Every row belongs to one group in each of 4 separate groupings. Each group adds its own fixed numbers to the row, and there is some noise. The rows also spread widely along 15 directions, which tell nothing about the answers.
In the rows, 128 means zero.
Known rows, each followed by its group in each grouping:
[131 111 111 142 113 155 101 134 137 112 160 139 127 134 116 133 104 168
 108 145 129 141 129 162 133 128 110 145 104] | C Z142 dera kalu
[ 80 100 141 112 124 142  97 137 164 137 116 128 149 151  85 107  86 123
 145  89 137 132 137 153 140 124 125 112 111] | J Z83 bilu nopu
[ 99 109 132  98 135 144 170  92 175 154 126 136 128 130 141 124  98 128
 137 164 115 154  98 151 144 117 115  96  65] | P Z983 temam nopu
[116 152 180 137 138 150  78 135 153  90 129 136 101 207 113 112 173 131
  99 177 110 104 177 167 108 102 131 148 123] | J Z983 tepim mosur
[133 109 147 122 110 106 114 154 115 126 120 133 127 136 132 117  94 161
 156 117  90 135 135 137 146 102 129 122 205] | R Z83 dera pak
[104  59 100 142 186 136 126 147 106  99 152 103 118 138 113 143 159 172
 114 153 149 131 148  83 168 109 154 159 163] | C Z444 bilu mosur
[154 142 120 158  89 150 155 141 107  84 131 136  75 106 113 159 129  85
 149 123 139 145  86 106  75  57 117 187 140] | Q Z444 temam pak
[146 112 122  80 102 118 153 191 127 136 154 170 109 147 106 106 116 136
 122 112 176 145 100  98 187  69 177 196 140] | Q Z142 tepim kalu
[151 146 165 102 181 114 147 132 127 130 161 149  91 199 122 141 126  96
  55 189 147  80  90  78 130  79 141 162 111] | R Z142 Gamu pak
[ 69  60 117 165 193 164  84 115  96 107 154 116 130 141 139 139 143 173
 103 169 164 118 133 131 128 103 127 181 112] | P Z83 Gamu nopu
[156  68  98 105 187 131 153 166 152 153 153 130 110 110  66 175 102 140
 116 170 127 100  64 135 203 142 165  96 167] | P Z142 Gamu mosur
[132  49 120 150 121 163  67 185 106  91 139 118 123 109 102 110 197 164
 108 127 141 181 180 141 106  95 153 179 140] | P Z444 Gamu pak
[106  89 141 155 136 159 132  96 123 104  83 105  90 102 158 154 161 136
 167 177 108 162 142 157 111  98 119 103 154] | C Z83 Gamu pak
[ 82 128 143 101 138  98  70 157 166 110 141 124 128 196 135 135 104 180
 111 187 149 113 171 140 144 142 146 143 113] | J Z444 Gamu pak
[145 205 117 105 125 125 152 156 201  82 204 119 114 134  89 153 117 105
 103 149 120  90 154  84 127 116 108 147 138] | P Z142 Gamu pak
[130 122 113 163  91 136 134 128 101 123 165 141  98 122  99 125 120 138
 119  79 133 144 103 117 158 122 121 127 136] | C Z444 Gamu mosur
[115  94 102  96 111 172 143 125 195  87 165  95 136  78 133 149  90 126
 137 160 137 149 152 108 113  79 127 181 117] | Q Z142 dera pak
[150 113 142 139 152 110 120 139 123 103  86 117 126 150 105 127 129 139
 172 160  53 128 148 143 106 107 117  92 193] | C Z444 tepim nopu
[ 51  91 184 104 168 179 133  94 207 131 123 106 134 165 121 122 139 107
 126 197 139 100 144 127 163  92 175 143 102] | P Z983 Gamu pak
[124 120 109 154 164  82 157 149  84 140 114 143 122 192  80 142  63 147
 159 149 108 110  40  86 145 118 128 146 143] | R Z444 bilu pak
[ 96 113 120  86 191 120 162 138 150 104 145 142 134 144 154 118 158 117
 131 176 158 101 117 111 116  45 135 190 122] | Q Z444 Gamu nopu
[134 128 140 106 156 130 121 154 163 120 138 138 153 137 115 107 140 113
 121 125  99 104 141 151 114  87 119 122 154] | P Z83 temam pak
[ 79 112 113 182 157 178 134 122 146 140 139 121 128 137  63 118 122 152
 124  92 121 106  88 158 228 180 129  80 131] | Q Z83 tepim pak
[ 69 134 130 140  86 132 101 134 145  87 105 134 130 132 149 120  98 143
 199 118 119 153 140 186  64  91  95 159 121] | Q Z444 dera nopu
[128 186 131 112 114  72 125 163 135  96 135 143 126 190 107 119 105 143
 148 127 113 127 156 100 116 107 106 142 144] | J Z83 bilu kalu
[146 148 107 101 115 101 138 149 185  91 130  99  99 107 124 185  72 141
 160 165  92 136 146 133 118 145 103  84 161] | Q Z444 tepim nopu
[130 121 108  85 105 108 181 160 148 145 119 178 160 123 133  71 138 157
 183 112 120 161 107 156 173  74 141 150 134] | C Z444 temam kalu
[150  77 163  59 165 112 137 161 160 183 129 172 159 195  83  66 138 128
  99 182 114 137 100 140 168  83 178 135  87] | P Z983 Gamu nopu
[143  93 132  82 170  76 121 173 123 137 107 149 117 165 123 137 115 145
 136 175 124 118 111 144 125 100 142 113 156] | J Z444 Gamu nopu
[113 133 176 143 134 108 111 113 113 124  96 140  95 196 152 135 118 134
 143 202 105 116 108 149 122  98 144 140 134] | Q Z444 Gamu pak
[154  99 122 122 191  93 150 126  98 131 118 140 148 162 138  99 149 147
 119 177  71 151 121 120 101  96 101 107 112] | P Z444 temam nopu
[139  41 125 102 140 137 123  94 141 129 129  99 187 132 116 106  64 157
 146 203  80 160 142  85 136  76 152 178 105] | Q Z142 Gamu kalu
[143  49 136 156 129 146 123 126 103 111  98  93 131 110  81 129 123 126
 168 146  65 168 133  95  98  89 138 128 171] | P Z983 Gamu pak
[ 87 117  98  69 159 123 108 183 200 114 119 134 151 137 104 139 110 142
 152 138 148 122 135 181 113 128 116 114 111] | C Z142 temam nopu
[127 129 153 140 153 112 121 114 118 137 105 134 108 166 135 116 149 129
 112 148  84 137 118 161 130 136 104  57 122] | Q Z83 Gamu pak
[ 93  87 122 119 167 127 153 106 149 118 122 111 124 123 139 159 102 121
 146 172 131 122 104 109 112  99 129 128 113] | P Z444 Gamu kalu

New rows, each followed by its group in each grouping:
[129 155  97  96 127 107 141 137 179 102 157 128 140 121 159 131  83 156
 152 152  79 104 137 146 123 103  91 132 161] | Q Z983 tepim pak
[ 76  95 130  90 176 117 154 154 152 117  83 125 152 119 157  94 186 135
 178 121 108 149 162 149 121  83 126  97 166] | P Z83 temam pak
[ 68 128 142  91 153 118  69 142 198 117 147 126 143 168 154 150  59 142
 111 133 142  55 140 176 137 134 125 123 132] | Q Z444 tepim kalu
[ 78  93  87 120 168 157 122 157 176  99 164 108 174  79  93 118 136 144
 153  84 131 108 155 141 138 110 108 134 161] | P Z83 Gamu nopu
[142 155 130  90 124  88 131 169 144 113 176 154 110 165 137 138 107 135
  88 145 153 132 130 105 114  97 121 153 116] | P Z83 dera kalu
[201  63 114 131 143 164 132 158 131 108 166 108 100 100  82 164 150 145
  80 190 131 145 134  90 172 105 169 157 161] | C Z444 temam pak
[ 78 151 127 114 124 108 135 166 140 104 141 133 104 143 112 137 114 134
 161 100 149 124 134 112 137 120 123 130 156] | P Z142 Gamu nopu
[106 165 162 141 103 161 116 132 142 118 150 166  63 158 124 151 126 104
 120 139 170  87  82 180 149  93 145 169 128] | Q Z142 Gamu mosur
[ 84 159 167 120 110 108 146 145 136 133  97 158 122 195  96  84 127  94
 149  80 116 154 112 131 101 110 114  93  89] | P Z142 dera kalu
[ 71 124 127 128 156 119 113 171 150  73 126  86 102 162  76 170 128 124
 143 151 163 128 148  64 118 121 150 153 149] | Q Z83 Gamu pak
[155 110 143 133  79 120 142 145 106 123 102 133  97 118 120 143 104 154
 183 144 109 172 117 128 172  99 157 136 189] | Q Z83 temam kalu
[116 159 131 111 120 118 148 163 142 117 140 165 105 161 123 108 164 120
 124 105 137 141 126 143 113  97 109 133 107] | P Z983 bilu kalu
[ 94  91 124 108 159 124 121 135 117 122 161 138 120 162 153 121 126 145
 100 142 173 125 124 100 153  70 150 191 123] | Q Z83 bilu mosur
[116  59 104 114 152 142 141 114 132 158 142 141 156 105 149 108 101 133
 107 114 123 141  87 145 127  96 116 120  90] | P Z444 temam pak
[ 38 124 125 107 121 141 124 158 170 112 108 126 103 171 109 138 133 133
 135 131 196 173 132 127 132 138 141 130  57] | C Z142 temam pak
[102 100 124 140 193  99 122 134  83 102 128 122 114 164 148 149 129 131
 116 144 119 109 115  99  82  93 112 132 151] | P Z444 temam mosur
[111 145 131 122 136 114 128 119 135 130 180 148 132 166 158  93 140 160
  81 134 129 115 145 119 170 114 116 134 110] | C Z444 Gamu pak
[110  98 122 152 151 151 115 120 142 108 159 108 100 124 113 183  93 149
 114 170 147  92 105 127 177 139 144 140 145] | Q Z444 Gamu kalu
[101  94  84 100 140  81 136 161 145 108 138  96 155 157 103 128  67 179
 150 157 117 163 140  56 151 130 142 148 123] | Q Z444 tepim pak
[156  75 125 130 140  94  83 148 103 129 133 117 120 139 116 143  91 159
 111 137  81 132 124 141 136 141 128  88 170] | Q Z444 Gamu mosur
[105 185 153 143  94 105 106  97 129 121 135 140  82 158 191 156  66 127
 120 128 105 121 120 158  84 128  71  90 117] | P Z83 tepim pak
[ 82  62 135 143 123 128 149 108  82 135 105 122  90  95 169 148 115 153
 189 125 133 156 107 122 164  83 153 126 195] | P Z83 Gamu mosur
[166 130 145 121 101 143 131 148 121  79 128 132  79 104 142 139 174 124
 139 138 110 154 175 143  93  70 109 142 178] | J Z983 temam nopu
[115  71 133 126 120 144 135 114 129 121 135 108 116 103 158 125 127 151
 125 131  98 170 156 125 132 108 120 101 148] | P Z983 dera pak
[151 109 158 136  91 171  79 109 163  99 123 117  95 132 146 164 101 142
 119 209 122 149 155 175 108  99 138 161 110] | Q Z83 tepim kalu
[128  82 139 130  91 145 112 168 150  96  83  97  64 100  96 191 131 160
 163 165 141 206 152 155 136 151 153  92 153] | R Z83 dera kalu
[108  88  81  88 192 120 157 152 173 113 143 108 122 124 109 163 131 127
  98 160 152 143 105 112 129 134 126 100  79] | Q Z444 temam mosur
[115  87 134 110 144 150 119 157 165 110 128 118 108 162  71 129 168 128
 110 181 142 162 134 126 136 113 165 145  90] | Q Z983 Gamu mosur
[112 140 130  73 165  88 155 145 152 139 126 150 132 182 172  91 144 168
 121 174 107 134 143 139 178 114 129 106 123] | Q Z142 tepim pak
[145 145 106 172 147 106 151 127 101  89 169 106 131 159  88 125 112 150
 115 139  57 141 137  60 102 131  78 114 143] | P Z983 dera pak
[138 112 118 176 117 212 116 100 157 102 161 119 112 123  82 144 123 137
 119 181 120 131 116 163 153 116 131 179  90] | Q Z142 bilu mosur
[ 59 124 132 157 165  81  92 125  69 107 132 118  82 195 148 161 111 153
 106 120 154 125 124  91 109 140 103 103 136] | C Z83 Gamu mosur
[110  83 133 124 159 127 122 101 101 152 155 135 123 139 180 117  89 163
  83 122 130 115 110 118 171 105 119 127 138] | R Z83 tepim pak
[129  73 124 121 109 141  96 121 101 120 151 138 116 103 183 125 113 162
 109 126 136 150 143 151 130  88 119 158 133] | Q Z142 Gamu kalu
[155  60 128 100 175 107 172 181  87 136 105 136 132 136  67 108 154 102
 145 116 127 167  98  59 126  55 162 143 166] | P Z83 temam nopu
[100 121 117 120 172 108 124 120 159 139 121 124 153 159 124 124  89 132
 129 127  66 108 113 156 105 146  77  56 115] | P Z983 bilu pak
[ 74  95 119 103 140 115  97 168 158  95 111  92 105 112 142 145 147 162
 145  91 126 152 191 153 152 154 126  59 188] | Q Z83 tepim mosur
[102 171 154 109 145 111 122 154 171  81 126 118  83 181 138 164 131 157
 153 208 120  98 160 138 148 118 138 138 176] | Q Z983 tepim nopu
[184 109 106 106 122 102 155 186 134 117 104 135 124 101  91 119 156 140
 174 122  64 166 126 159 143 111 133  83 194] | Q Z444 temam mosur
[102 100 116  59 171 156 187 158 219 128 150 124 140 108  94 131 147 121
 132 170 175 138 129 109 192  93 172 148 108] | P Z83 temam nopu
[ 83  99  80 124 152 154 129 144 173  87 169  98 100  78 146 188 124 151
 123 144 174 110 129 135 146 129 122 142 139] | Q Z444 Gamu pak
[ 78 116  84  73 120  70 168 209 153  84 117 121 144 130 115 126 112 143
 208 122 147 179 138  68  78  67 138 182 150] | P Z444 dera pak
[111  79 144  88  95 190  94 134 192 139 149 142 119  97 150 117 139 138
 104 137 168 140 151 198 165  95 156 149 108] | C Z142 Gamu pak
[127 180 151  87 136  83 154 145 165 126 126 134 101 171 120 140 111 102
 123 131  90 124 130 122 124 139 108  52 134] | P Z142 temam mosur
[127 123 151 144  96 134  86 200 138  91 117 130 105 151  72 122 161 134
 140 110 119 157 163 153 106 122 145 129 163] | P Z444 dera pak
[ 48 145 129  88 129 141 116 135 207 100 167 116 128 129 146 129 128 127
 121 110 156 115 176 143 131 126 115 120 105] | P Z142 Gamu mosur
[143 130  77 117 111 132 144 171 173 101 153 122 106  60 119 153 143 149
 143 105 115 142 133 172 147 146 102  83 162] | Q Z444 Gamu pak
[ 99 135 146 112 132 130 112 125 165 142 133 149 116 178 132 104 142 125
  96 128 113 142 132 182 119 136 106  81  67] | P Z983 bilu mosur
[ 59 112 134 113 185  99 115 217 112  82 145 120 118 189  83 130 173 148
 125  91 178 100 164  54 157 106 166 167 199] | P Z983 temam kalu
[161 113 116 100 160 125  89 197 156  72 164 111 112  98 144 158 177 151
 106 147 124 106 206 138 112  90 124 147 226] | P Z83 bilu pak
[141 137 102 126  84 146 122 188 142 113 126 168  64 106 136 136 188 124
 112  94 170 182 109 213 100 118 106 119  87] | Q Z444 bilu pak
[ 86  38 150  96 150 131  86 160 155 150  83 122 164 151 111  79 157 166
 149 142  92 167 164 182 143 126 158  87 130] | P Z983 Gamu pak
[163  86  78  87  91 121 135 170 173 133 141 143 149  76 126 119 111 167
 157 157 107 187 124 173 122 104 128 138 110] | P Z444 Gamu pak
[156  99 151  81 153 107 154 153 134 119 114 131 122 144 103 133 111  90
 141 148 122 119 119  85 110  54 151 148 168] | J Z444 temam nopu
[135  88 121 106 147 144 151 103 155 141 129 137 165 126 132  74 160 143
 113 164 102 176 135 147 144  95 120 122  64] | Q Z83 Gamu kalu
[145 159 109  91 122  93 162 176 172 134 151 157 114 141 126 129 121 146
 137 144 122 128 111 148 163 121 129 115 138] | P Z444 bilu pak
[121  89 130  90 115 138 106 194 178 134 116 158 157 122  96  92 142 132
 166 125 131 131 120 192 129  75 165 166 145] | P Z444 Gamu pak
[115 156 116 101 148 127 201 115 162  83 130 123  88 117 145 151 159  82
 151 167 129 143 117  98  85  65 104 140 109] | Q Z142 Gamu mosur
[117 124 127 103 194 128 140 124 196 105 143 111 160 162 102 125 124 108
  99 172  99 100 135 127 103 116 108 103  88] | Q Z444 dera kalu
[ 96 158 130 150  82 147 135 118 162  83 149 100 109 123 112 128 109 140
 154 103 110 148 171 110 152 136 111 123 142] | Q Z444 tepim nopu
[ 89 128 157  48 153 141 144 145 242 114 109 116 110 130 137 151 130  85
 145 168 134 112 155 162 113  94 148  98 127] | P Z142 tepim mosur
[124  44 155 144 119 158  50  85 120 129 112 102 118 133 152 155  77 136
  97 180 115 157 140 150  74 106 124 127  95] | C Z83 Gamu pak
[146  82 170 108 162 139 133 128 124 153 129 152 165 170  99  62 138 106
 113 107  83  93 119 122 168  60 154 141 166] | Q Z983 bilu kalu
[132  62  85 124 128 139 144 162  96  92 154 124 117  74 150 123 155 162
 141 110 151 178 150  95 115  59 129 191 162] | P Z444 tepim nopu
[124  69 100  84 140 154 118 145 195 142 149 136 173  86 101 111  92 134
 128 115 126 125 111 180 133 106 121 132 101] | R Z444 Gamu nopu
[ 97 162 152 143 151 111 187 110 114 109  88 123  97 167 116 114 158  90
 171 113 100 152 122  88 120  99 100  88 139] | Q Z83 bilu nopu
[165  52 135 112 129 186  77 155 179 101 161  84 123  90  94 164 113 135
  98 174 120 128 186 125 147 107 167 156 171] | P Z142 bilu pak
[ 40 107  77  82 160 108 128 182 179  61 107  81 120 122 141 144 168 173
 169 134 151 188 206 117 106 142 113 106 121] | Q Z142 tepim mosur
[120  74 153 136 116 161  82 176 123 121 138 142  85 145 103 148 124 124
  98 121 182 120 102 155 143  96 174 172 149] | Q Z444 dera pak
[ 78  67 108 153 175 147 104 144  94  90 155 117 139 112 162 127 146 198
 139 128 132 111 166 134 152 100 124 166 196] | P Z142 dera kalu
[149 113 175 115 102 116  26 194 124 120 167 142 101 144 112 128 129 134
  73  67 126  98 179 171 140 124 145 107 216] | P Z83 Gamu mosur
[142 140  89  77 157  90 159 197 164 106 164 121  99 157  58 163 122 120
  91 152 168 140 119  56 135 139 134 120 101] | J Z142 Gamu pak
[155 112 137 130 137 112 110 142 115 120 127 129  93 144 133 146 144 140
  99 177 112 165 134 134  98 119 118 104 117] | P Z83 Gamu pak
[108 101  90 128 135 128 122 153 124  83 152 118 118 106 159 144 149 195
 149 158 119 159 165 141 123 107 114 157 159] | P Z983 temam mosur
[ 53  65 113 147 146 146  63 147 119  89 166  84  99 114 130 178 105 144
  90  82 171 119 159  98  99 141 112 127 145] | P Z983 Gamu pak
[196 147 124 121 173  91 157 142 113 110 141 130  82 136 135 164 135 117
  88 151  84 110 114 108 124 117  94  67 180] | Q Z83 tepim kalu
[136  87 124  66 175 108 139 216 177 123 108 136 114 124  71 152 160 110
 144 137 134 114 114 147 129 107 160  93 181] | P Z983 Gamu kalu
[108 128  96  84 129  93 172 155 155 118 133 138 104 140 137 151 106 118
 126 141 159 166  95 100  88  98 112 123  83] | C Z444 dera pak
[168 126 150 104 156 124 161 130 105 101 125 139  92 140 156 124 176  99
 111 166 113 145 140 101  95  50 117 145 144] | Q Z142 temam nopu
[ 56 110 105 158 135 160 157  76 138 135 137 115 117 125 144 139  85 143
 143 125 147 141  88 126 170 133 107 122  82] | Q Z83 bilu pak
[139 185 138  93  82  89 146 134 186 117 129 144 127 175 117 115  99 121
 149 174  98 154 133 124 103 104 116 130  87] | C Z444 Gamu pak
[106  72 143 112 108 183  70 169 156 106 154 141 110 121 121 149 127 129
 100 129 193 124 137 165 110  75 161 208 117] | P Z983 temam kalu
[113  70  81  71 184 119 126 182 188 102 158 102 201 128  73  98 123 155
 121 135 121 141 174  91 124 101 130 145 128] | J Z83 dera pak
[109  58 120 148 147 179  47 133 144 105 163 101 140 123 114 142 118 167
  82 164 144 124 156 156 136 122 138 168 115] | Q Z83 Gamu pak
[ 66  69 126 171 119 188  77 133 147 106  94 102 118 129  80 142 137 143
 163 130 138 178 140 181 107 138 136 127  94] | P Z83 bilu mosur
[ 92  93 137 126 153 135 145 129 119 103 117 114  72 138 135 168 170 139
 122 173 182 163 137  90 146 102 154 136 125] | C Z83 Gamu kalu
[ 99 123 158 108 101 108 129 151 158 134 117 137 133 186  93 104 100 152
 151 143 106 162 137 129 153 129 149 113 112] | P Z983 dera kalu
[129 113 181 117 116 161 132 129 156 136  98 154 105 167 108  89 186 132
 144 188 113 160 130 187 164  90 164 136 109] | Q Z983 Gamu nopu
[104 158 104  87 126 110 129 143 196 128 158 136 136 138 121 164  12 107
 138 123 126  77  82 134  98 116  98 129 115] | P Z142 tepim pak
[130  93 159 134 143 128  37 151 135  89 137 100 119 158 118 154 111 127
  91 156 110  97 170 134  81 111 133 141 164] | Q Z444 Gamu pak
[144 167 146  85 176 145 172 136 179  85 185 138 127 156 113 106 186  75
  72 152 148  88 161  76 112  47 120 180 110] | J Z444 temam nopu
[ 94 158 152  73 124 107 117 136 192 135 183 141 119 189 144 140  77 146
  71 160 158 106 142 115 170 140 137 127  80] | P Z983 temam kalu
[102  65 120 120 133 117  79 190 114 116 125 108  90 132 124 157 126 167
 107 111 163 168 156 119 139 143 149 109 159] | P Z83 tepim pak
[106 133  81 115 129 104 156 147 137  89 143 124 134 113 152 107 142 156
 157 101 107 158 150 120 115 100  95 129 140] | Q Z444 tepim mosur
